Each new row is followed by what is left after taking away its nearest point in the smallest flat space through zero that holds the last named rows.

j271:
[[ -6  18  12  49 -19  27 -24 -13 -11   7  -3  13   3  -5  -3  45]
 [ 11 -17  16   6   3  38  -9 -23 -20  16 -28 -43 -61 -28  26  61]
 [-18 -24 -23  13   0 -21 -21   2  12 -56   7 -23   3  14  10  46]]
New rows:
[-17   8 -42  12 -19 -37 -22  -7 -28 -22 -14  10  -2  44 -23 -11] -> [ -6   8 -29   2 -15 -20 -14 -14 -38   3 -26   1 -25  30 -17 -13]
[  0  25 -21   4 -37 -27  -7  -1  -2   0   6  20  -3 -11  11  -3] -> [  4  18 -20  -5 -32 -25  -4  -3  -4   2   1   9 -16 -16  17   0]
[ 10  20  -7   4  -9   0  10 -12  31   6  -4  -1 -24  41 -14  -4] -> [ 10  18  -7   5  -9   1   9 -13  31   4  -5  -4 -27  40 -12   1]
[ -7  19 -17  -1  12 -22  -5 -10   3  -9   8 -28 -26 -13  28  28] -> [ -5  35 -12   2   8 -21   0  -7   3   7  13  -6  -9 -11  17   3]
[-24   6  49 -14  -1  30  30  24 -14  53 -10  47  -2 -37  -3  29] -> [-37 -16  25 -24   6  -2  25  34   2   7   1  32   9 -20   1  36]

j277 (3 x 16):
[[ -5  -6   7  24   6 -13  -9 -41  -5 -10 -12 -14 -13 -12   3 -12]
 [  7  -1   0  14 -37  -1 -23  17 -27 -12  11  15 -44   5 -36  -5]
 [-20   8 -23  -7  10 -18  20 -18   9  -2  -9   6   7  14  13  -6]]
New rows:
[  9 -24 -15  -9  12  11  -5  17 -15 -15   2 -20  24   6 -11 -28] -> [  5 -23 -19  -6  11   5  -4  10 -17 -18   0 -19  19   8 -12 -31]
[ 29  12   2 -18  -7  41   8  37 -20 -15  -2  -9   9 -17  -1 -11] -> [ 13  15 -11  -9  -1  21  15   5 -19 -23 -13 -10   2 -12   5 -22]
[ 12 -15  -7   7  -2  23  27  41 -29 -20  38  12 -50  -8  11  -5] -> [  4 -16  -7   9  20  16  37  14 -17 -18  26   0 -33 -14  32  -8]
[ 16  20  13 -26  16  -4 -20  14  35 -13 -19   9  -8 -21  38  11] -> [ 12  22   6 -19   4 -12 -24  10  26 -20 -19  16 -26 -16  27   5]

j402:
[[-40  24   4   9  -9  14   0  11  -2 -12  33 -22 -17 -24  27  -4]
 [  3  -7  19   8 -44   7  59  17   7  -7  12  16   1 -13 -26  -9]
 [  1  26  27  10 -43   3  13  -5  -1 -35   5  24  20  -7   7  13]]
New rows:
[-27  25  34  -4 -11 -18  -3  -1 -23   2 -38   1 -26   9 -15 -13] -> [-27  21  30  -5  -6 -18  -3   0 -23   7 -39  -2 -29  10 -17 -15]
[ 10  21  -3  -7 -38   2  11  31   7  10  12   1  20 -13  15  15] -> [ 15  11 -15 -13 -16  -2  -3  28   6  23   3  -5  17  -5  14  13]
[-11 -15  -8  42   6  15  26  17 -34   4 -39   7 -35 -34 -18  -9] -> [ -7  -2  -5  42   9  11   2   5 -38  -8 -47  13 -24 -28  -5   2]
[ 12  13 -10  -4 -12 -14   4  18 -23  11  27   1 -10 -36 -18  -3] -> [ 20  15 -11  -7  -5 -19 -12   9 -25   9  17   6  -3 -28 -15   3]

j824 (3 x 16):
[[  3  -9 -58  54  31 -31   1 -25  14  -3 -21 -20  26  30  -4  35]
 [  0  35 -20  30 -24  31  -9  -6  35  34  17  15  -3  20   8  -7]
 [ -5  17  37  40  -9   4  34  19 -23  20  -9  12   8  12 -14  11]]
New rows:
[ -3   8   4  31  28  40 -11  49  -6 -20 -15  26  49  -1  33  16] -> [ -2   1  -2  10  29  40 -23  45  -1 -28 -10  23  44  -9  38   9]
[  1 -10 -20  -5  -7  -8  -5  -9 -42   2  -2   9 -34  -3  -2 -16] -> [  1  -4 -23   7  -9  -5  -3 -10 -38   9  -2  11 -32   3  -3 -13]
[ -8 -19  -1   8  14  26  10  -6  27   3   9 -20  -4 -11   1 -30] -> [ -9 -21   6  15  18  20  18  -3  18   2   3 -21   0 -10  -3 -25]
[-31 -14  -3 -49  13  35   6  40  22 -11  -2  12  12  -4  43  21] -> [-32 -10  -7 -21  17  29  17  39  19  -4 -10  11  21   8  38  33]

j677:
[[ 19  31  18 -16   8  18  -4  12  18  15 -23  22 -10  -8  -3  -5]
 [-16  27  31  -8  -1 -22  -1 -22  28 -38  14   5 -18 -10 -20  15]
 [-15  -6  39  20 -19   9 -17  41 -13   3 -14  11 -30 -16  14   7]]
New rows:
[-37 -15 -55  -7 -12  18  -1 -12  38 -17 -29 -37   7 -40 -15  10] -> [-35 -10 -42  -6 -15  27  -6   3  38 -10 -40 -28  -2 -46 -11   9]
[ -9  12  -6   6  -6  -5   5  -8  15 -16   1 -10 -16 -18  48   8] -> [ -1  12 -15   2  -2   1   7  -8  14  -7  -3  -9 -10 -15  49   3]
[ -7   0 -20 -35  -2 -17  10   6 -15 -16  15   1   2  17 -26  -5] -> [ -6   1  -8 -31  -6  -8   4  23 -19  -8   5   8  -7  12 -20  -6]
[-24   5  -6 -17 -29   7 -30   7 -24  -3   7   0  12   0  31  16] -> [-15  19  -9 -29 -21   8 -26  -4 -12  -3   6   4  16   1  24  14]

j596:
[[ -3 -22  39   6  29   2   0 -37 -60 -14  50 -23 -28 -12   9   3]
 [-26 -23  46  31  -5  -9  20 -29 -18  14  65 -39  -5 -60  -7   1]
 [-51 -14  -2  48   9  -1 -13  -5 -19 -21 -44  -4   5 -51 -15  -5]]
New rows:
[-12  22 -27 -19  27  15  15  -1  -5  19  -2  18  -6  -1   1 -17] -> [-17  19 -21 -13  25  13  18  -5  -6  22   7  12  -6 -12  -1 -17]
[ -2 -17  -5  14   4 -11  -9  -7   9  -9  29  -4   3  23   4 -12] -> [ -7 -16 -11  18   3 -11 -11  -3  13 -11  16  -1   6  20   2 -13]
[ 26   2  37   7  13   9  -1  49 -16 -10   7  -8  -3   8 -37  39] -> [ 21   3  33  12   9   8  -1  53  -9  -9  -1  -7   2   2 -40  38]
[-44 -10  45   2   9  -1  11  49   1  31   5  -2  33   3  -1  34] -> [-35  -9  41  -8  20   3   4  48 -12  21  -3   5  26  22   5  35]
[ 21 -41  27  21   2 -10  14 -49  14  12   0 -18  14  11  -2  -7] -> [ 22 -36  14  18   3  -8   7 -41  18   6 -23  -8  17  21  -2  -8]
[ -8   0  15  13   4 -15  -2 -22 -33  14   3 -37 -30  -5   2  12] -> [  0  11  -3   4  -8 -15  -2  -5  -7  21 -16 -25 -19   8   0  11]

j659, 3 rows:
[[-20  10  30   2  -4 -22 -12  30 -49 -14  -9 -20  10  22  14  -2]
 [  6 -12 -26   9  30  31  29  26 -14  37  -6 -37  30 -21 -10  24]
 [-23   0 -37  11   6   2  28 -14  17   3   4  -2  32  17 -10  21]]
New rows:
[ 18   8 -17  -2 -26 -30  26 -14  -7   4  10  19 -20  15  -2 -30] -> [ 20   5 -19   0 -16 -22  32   1 -20  15   6   3 -11   8  -3 -24]
[ 11   1  26 -16 -22  11  -7 -10 -22  32  16  -8 -29  14 -12 -27] -> [ -3   1   6 -10 -19  11   8 -17 -15  33  18 -10 -10  25 -17 -15]
[ -4 -29  -8 -32 -17  27  14  17   7 -12  11  32   3  19 -33  16] -> [ -2 -28   4 -33 -17  25   8  28  -7 -12   8  26   0  18 -29  13]
[ -9   9 -18  19  18 -21 -27 -10  15  -5 -33  -8  16  28 -26 -12] -> [  7   5 -10  15  22 -12 -33  -3  12   3 -35 -11   5  12 -26 -17]
[-27 -19 -23 -18  19 -14 -33  12 -14  -8   6   6 -16  -5  17  21] -> [-23 -21 -28 -18  21  -9 -30   8  -6  -4   7   8 -17 -10  14  22]
[ 12 -30  29   1  -2  -2   8  27  -2  31   0 -19  24 -12  -1  -1] -> [  3 -25  24   1 -14 -14   6   6  17  16   5   0  21   2  -2  -4]

j674 (3 x 16):
[[ 13 -19  14 -60   7  22   5   9  35 -19  25  16  -5  43  28  17]
 [  3 -20 -22   7 -45  20  40 -11  11 -13  31  30  -9  -8 -18   5]
 [-11  14  -7 -13 -32   9  34  19  36   2  -7 -51  -7  14 -17  -7]]
New rows:
[ -8 -13 -15 -28  -1 -13   2 -49 -10  20   2  -9   6 -16   2   0] -> [ -9 -12 -14 -33  -1 -12   3 -46  -5  20   1 -15   6 -12   3   0]
[ 13  -7   0  -2  18  49  14  -6  49   5 -20  -2   6 -21  -1  16] -> [ 12  -5   0  10  26  42   4 -10  36   9 -25   2   9 -30  -2  14]
[  5  14 -16 -12  -5  13  49  10  49  -2   1   1 -18  -1   4  18] -> [  6  18 -10   6  21  -2  20   2  21   5 -11  12 -11 -15  11  16]
[ 17 -17  21 -14   6   7  11 -13 -28  17 -11  32  -8  -2   7  -1] -> [ 11  -7  19 -14  -4   6  21  -5 -18  21 -20   6  -9   0  -1  -6]
[-14   0   6  36   5 -22  21  37   9 -10 -21  49  -6 -19   5  24] -> [-15   5  11  21   8 -20  22  46  22 -10 -25  32  -7  -6   9  24]

j482 (3 x 16):
[[  7 -28  -5 -31   4  15 -14  21  27 -16 -18 -53  -3  34  20   7]
 [ 17   0 -20 -16  21   6 -21  25  32 -58  11 -35 -24 -34   4 -16]
 [-14 -24  -9   1  -1 -27  -6 -16   8  14 -10 -38 -18   7 -25  -6]]
New rows:
[ 30 -32 -24 -14  -2 -27  33  27 -34   8  22 -26   7  -1 -16   3] -> [ 34 -24 -21 -13  -2 -19  36  31 -38   5  26 -12  13  -4  -9   5]
[ 21  -2   7  -1 -28 -23 -32  26  32 -31 -17 -25  -5  12   7 -30] -> [ 15   9  16  13 -36 -26 -20  14  13  -9 -14   7   6  12   3 -26]
[ 18  13  30  33 -21 -31  28  -7  -1   2 -20 -28   8  -3 -10  15] -> [ 26  18  29  27 -17 -20  25   4   4 -14 -17 -27  10  -7   1  15]
[ 10  -4  26  33  12 -21   0  28  13 -24 -13  12 -10 -28 -17  -6] -> [  7 -13  33  27   5 -15   3  28  11  -9 -24   8   0  -2  -9   3]
[ -9  11  27 -28 -27  18 -24  -8  22   7   5   9 -21  12 -29  22] -> [ -7  15  25 -26 -25  18 -25  -7  22   1   9  13 -23   3 -30  19]

j710 (3 x 16):
[[  3  59  16 -17  41   6  31  -5 -35 -42  10 -31 -16 -39  20  -8]
 [ 32  22  40  35  53  -7  32 -15 -17  -5  70 -43   2 -22   6  19]
 [-28  10  20   7   8   0  13 -18 -32   0  40 -37 -21  17   1 -27]]
New rows:
[ 12  -4  26 -11   3  -3  -3  32   9  -2   6  35 -21 -21 -37  -6] -> [  3  -3  29 -11   2  -3  -1  28   2  -1  13  28 -27 -15 -37 -14]
[-31   4  11  29   5   8   0  11  -6  -7   4  44  -2  22  -9  -5] -> [-22  12  13  28  14   8   5  13  -6 -13   3  43   0  11  -6   1]
[-11  12 -23 -12   5   5 -15  -4   9 -41 -19  35  22 -18   9 -27] -> [ -8  -2  -8  11  10   0 -12 -13   8 -25  16  21  23  -5   3 -24]

j326 (3 x 16):
[[-16 -40  32  14   2 -42 -11 -10 -13   3  41  15 -41   8  -9  52]
 [-13   5  17 -13  11 -24 -39  46 -18  16   7  -6   6 -16   1  19]
 [-14   7  12   3  37  21 -37  27   9 -18 -21 -17  -4 -30   5 -10]]
New rows:
[-29  22   5  12   5 -25  -2  17  28  19   2 -10  18   2  15  12] -> [-26  17   2  19   4 -17  10   0  35  11   1  -8  12   6  14   8]
[ 21 -22  47  -2   2 -16  24 -35  13  -2 -16  21   3  13 -13 -33] -> [ 16 -13  51 -11   8 -21   4  -8   6   6 -19  15  13   2 -11 -32]
[ 24  17  31  15  -9  -3  19  14  46  31  -5 -21  21 -36 -59 -14] -> [ 21   7  37  20  -8  -9  20   7  46  29   3 -17  10 -33 -61  -4]
[-20  28  37 -18 -11  33  20  18 -10 -20 -16 -26   4   1 -45  18] -> [-19  22  37 -16 -18  27  28   9 -12 -18  -9 -21   0   8 -47  24]
[ 33 -21   1  27  28 -27 -12  12  -2 -33 -18  53  -4  -5 -15  14] -> [ 40  -8 -11  19  18 -24  -4  16  -4 -25 -24  52  13  -1 -13   3]

j598:
[[ 16  25 -18 -18 -15 -47  20  28  -6  -7 -18  23 -29  45  -2 -25]
 [-15 -43  21 -22  -3 -36 -22 -39  -1   0  10  43 -38 -19  33  62]
 [ 21  29   9   9  11 -19 -13   8  19  47   3  19 -26 -30   1  25]]
New rows:
[ 23  20  -5 -26 -31   0   7  31  -4   3  10 -13 -34  23  -6  18] -> [ 13   4   2 -21 -27  21   0  17  -4  -1  17 -24 -19   9  -4  26]
[ 32  -5  19  -3  -1  -4  14  54  21  -4 -19  11 -20  15   7 -17] -> [ 19 -27  28   0   3  14   5  36  20 -10 -11   4  -8  -1  12  -3]
[-23  -6 -11   4 -25  -1 -55  -8   8  14   3  12 -38  -8 -21  11] -> [-23  -2 -18   6 -27   9 -47   0   4   4  -1  -1 -25   4 -29  -9]
[  7  -7  14  -5  37   6   4  15  11 -29  24   5 -18  22  -7 -35] -> [  7  -9  20  -2  41   7  -4   9  16 -19  28   9 -22   7  -4 -21]
[ -7  -8  19 -10 -14  19 -16  19 -12  46 -38  -6 -25   7   2  20] -> [-12 -14  15 -12 -17  26 -11  19 -17  33 -39 -13 -16  17   0  10]
[  7  26  -5 -35  18 -28   6   2 -57  13   6  12   9  22   9  27] -> [  3  23  -2 -25  24  -5   3  -2 -55  14  11  -4  27  10   4  25]

j178:
[[  1 -19  -9  12 -36  11  -9  13  -2  24  -7   1   8  47   4  25]
 [  1  23 -36  10   3  12  -5  28 -22  15  -8 -23 -22 -16  28   6]
 [ 10  -9  14  -6  41  -6 -40 -15  -9  39   8  -5   2  24 -40  36]]
New rows:
[-40  -4  -2 -21  28 -24 -28  20 -25 -25 -10   1   9   2  -3   4] -> [-42  -9  -4 -18  10 -21 -22  24 -22 -28 -13   4  13  11   4   3]
[ 19 -18  -1   6  -4 -33 -13 -18 -11 -39 -36 -13  11 -11 -16  23] -> [ 19 -14 -10   9  -9 -29 -12 -10 -15 -36 -39 -17   7 -11  -8  24]
[-24  -1 -36  18  -7 -14  13 -13 -40   9  12  30  -1  48  51  18] -> [-23   4 -19   7  22 -25  14 -31 -35  -4  20  34   0  26  35   6]

j432:
[[  8   7 -34 -13   4 -41  24  51 -35  11 -21 -53 -17  61  -1 -33]
 [ -1  11   6 -27  -9  -3 -14  43  10  -2   8 -35 -18  13  64 -70]
 [ 20   3   1 -32  60 -38   4  69 -28  -8 -25 -28 -14 -20  13 -13]]
New rows:
[-10   0 -29  34  12   7 -26  22   8  20  46 -16 -43 -14  18  19] -> [-10  -1 -33  37  13   5 -22  19   4  21  44 -15 -42 -11   9  26]
[  1  11  47 -10   0 -36  11 -28  21  23 -20   2 -23  -5  -2  15] -> [  0  12  44 -11  -5 -38  12 -24  20  25 -20  -4 -25   4   2   7]
[ -9  -5 -26   4  15 -20  22 -11 -25 -19 -14   1 -26 -13  10 -36] -> [-13  -7 -22  10   7 -10  19 -27 -17 -19  -8  12 -22 -19   7 -28]
[ 19  19 -21  -4  -3  -8   7 -10  23 -18  24 -18   6   6 -13  19] -> [ 20  20 -17  -9   2  -8   3  -4  25 -20  25 -19   4  -1  -4  13]

j999, 3 rows:
[[-33  10 -20  42   1   6 -18  -5  24 -25  13   3  21 -17  27   4]
 [ 14  -5  -4  37  -6   2 -37  -3 -16 -20  -1 -27  64 -43 -11  22]
 [ -5   4  -9  49  -7  23 -22   4  22  -3 -36 -28  43 -12  18 -19]]
New rows:
[ 18  15  11 -21  33  -8   9 -19  -2 -22   9 -41   8 -19 -24  30] -> [  2  21   6 -12  33   1  16 -17  20 -18  -3 -38  -4  -5  -6  11]
[ -3  18  -5  16 -31  -3  33  -2   3   2   1 -45  14  17   3 -41] -> [ -4  17  -5   6 -28 -15  33  -6  -9  -7  26 -34   9   9  -5 -23]
[-35  24   0 -38   2  -8 -13 -47   4 -15   1  14 -32  13  -1   8] -> [-19  20   4 -24  -3   1 -25 -44  -1 -10 -22  -8  -4   4  -8   3]

j123:
[[ 23 -18   2   7 -26  -9 -12  48  39   5  15  33  -1   2  -1  -1]
 [-29  37  22  17   1 -18  -1   0  15 -18 -29  11  -8  25  -9 -21]
 [ 11 -25  18  33 -14 -10  32  42  29  27  18  22 -34  -2   8   7]]
New rows:
[-33 -38  -4 -12  15 -18   5  -1   0  15   0 -39  -5  12   2  37] -> [-33 -29  -2 -14   7 -24 -11  10  15   4  -6 -26   3  21  -3  29]
[ -1   3  15  -7 -49 -24  49 -24  12   5   3 -16  -5  -9  -1  -3] -> [  5   4   7 -20 -53 -22  31 -24  13  -3   3 -14  10  -9  -4  -5]
[ 14  10  29 -14 -42  -1 -14  -8  49   2  -4  -4  37  -7   5  -3] -> [  6   7  33  -7 -29   4   9 -24  31  13  -3 -20  24 -13  11   4]
[-16 -11  29  -4  -2  -8 -18  -8  36  -5  17  13 -17  -5  33  34] -> [-20  -6  25 -12   4  -4 -22 -22  25 -10  13   5 -10  -6  32  34]

j174 (3 x 16):
[[ -1  13  -6   0  13  16 -52  12   7  13   4   7 -12   9  22  -7]
 [ 27  28   0  10  35  22   5  10   9 -22 -29   4  36   2  15  17]
 [-31 -13  13 -43 -29 -44 -13  -2   8  25  36   6  14  13 -14 -30]]
New rows:
[-18  -6  24  -4   2   3 -23  25  27 -10   0 -10  12  29 -11  31] -> [-18 -15  21   5  -4   5 -11  20  20 -12  -1 -15  -2  23 -17  35]
[ 21 -10 -12  12 -27  18  27   6  36 -35 -29 -17  17  13  22  18] -> [  5 -17 -12   0 -40   8   1   7  37 -17 -10 -14   3  19  23   3]
[ 14 -43  14  10 -42   2 -22  25   7   1  14 -10  -8   9   4 -17] -> [ 26 -33  16  13 -29   8  -9  27  10 -11   0  -9  12   8   6  -8]
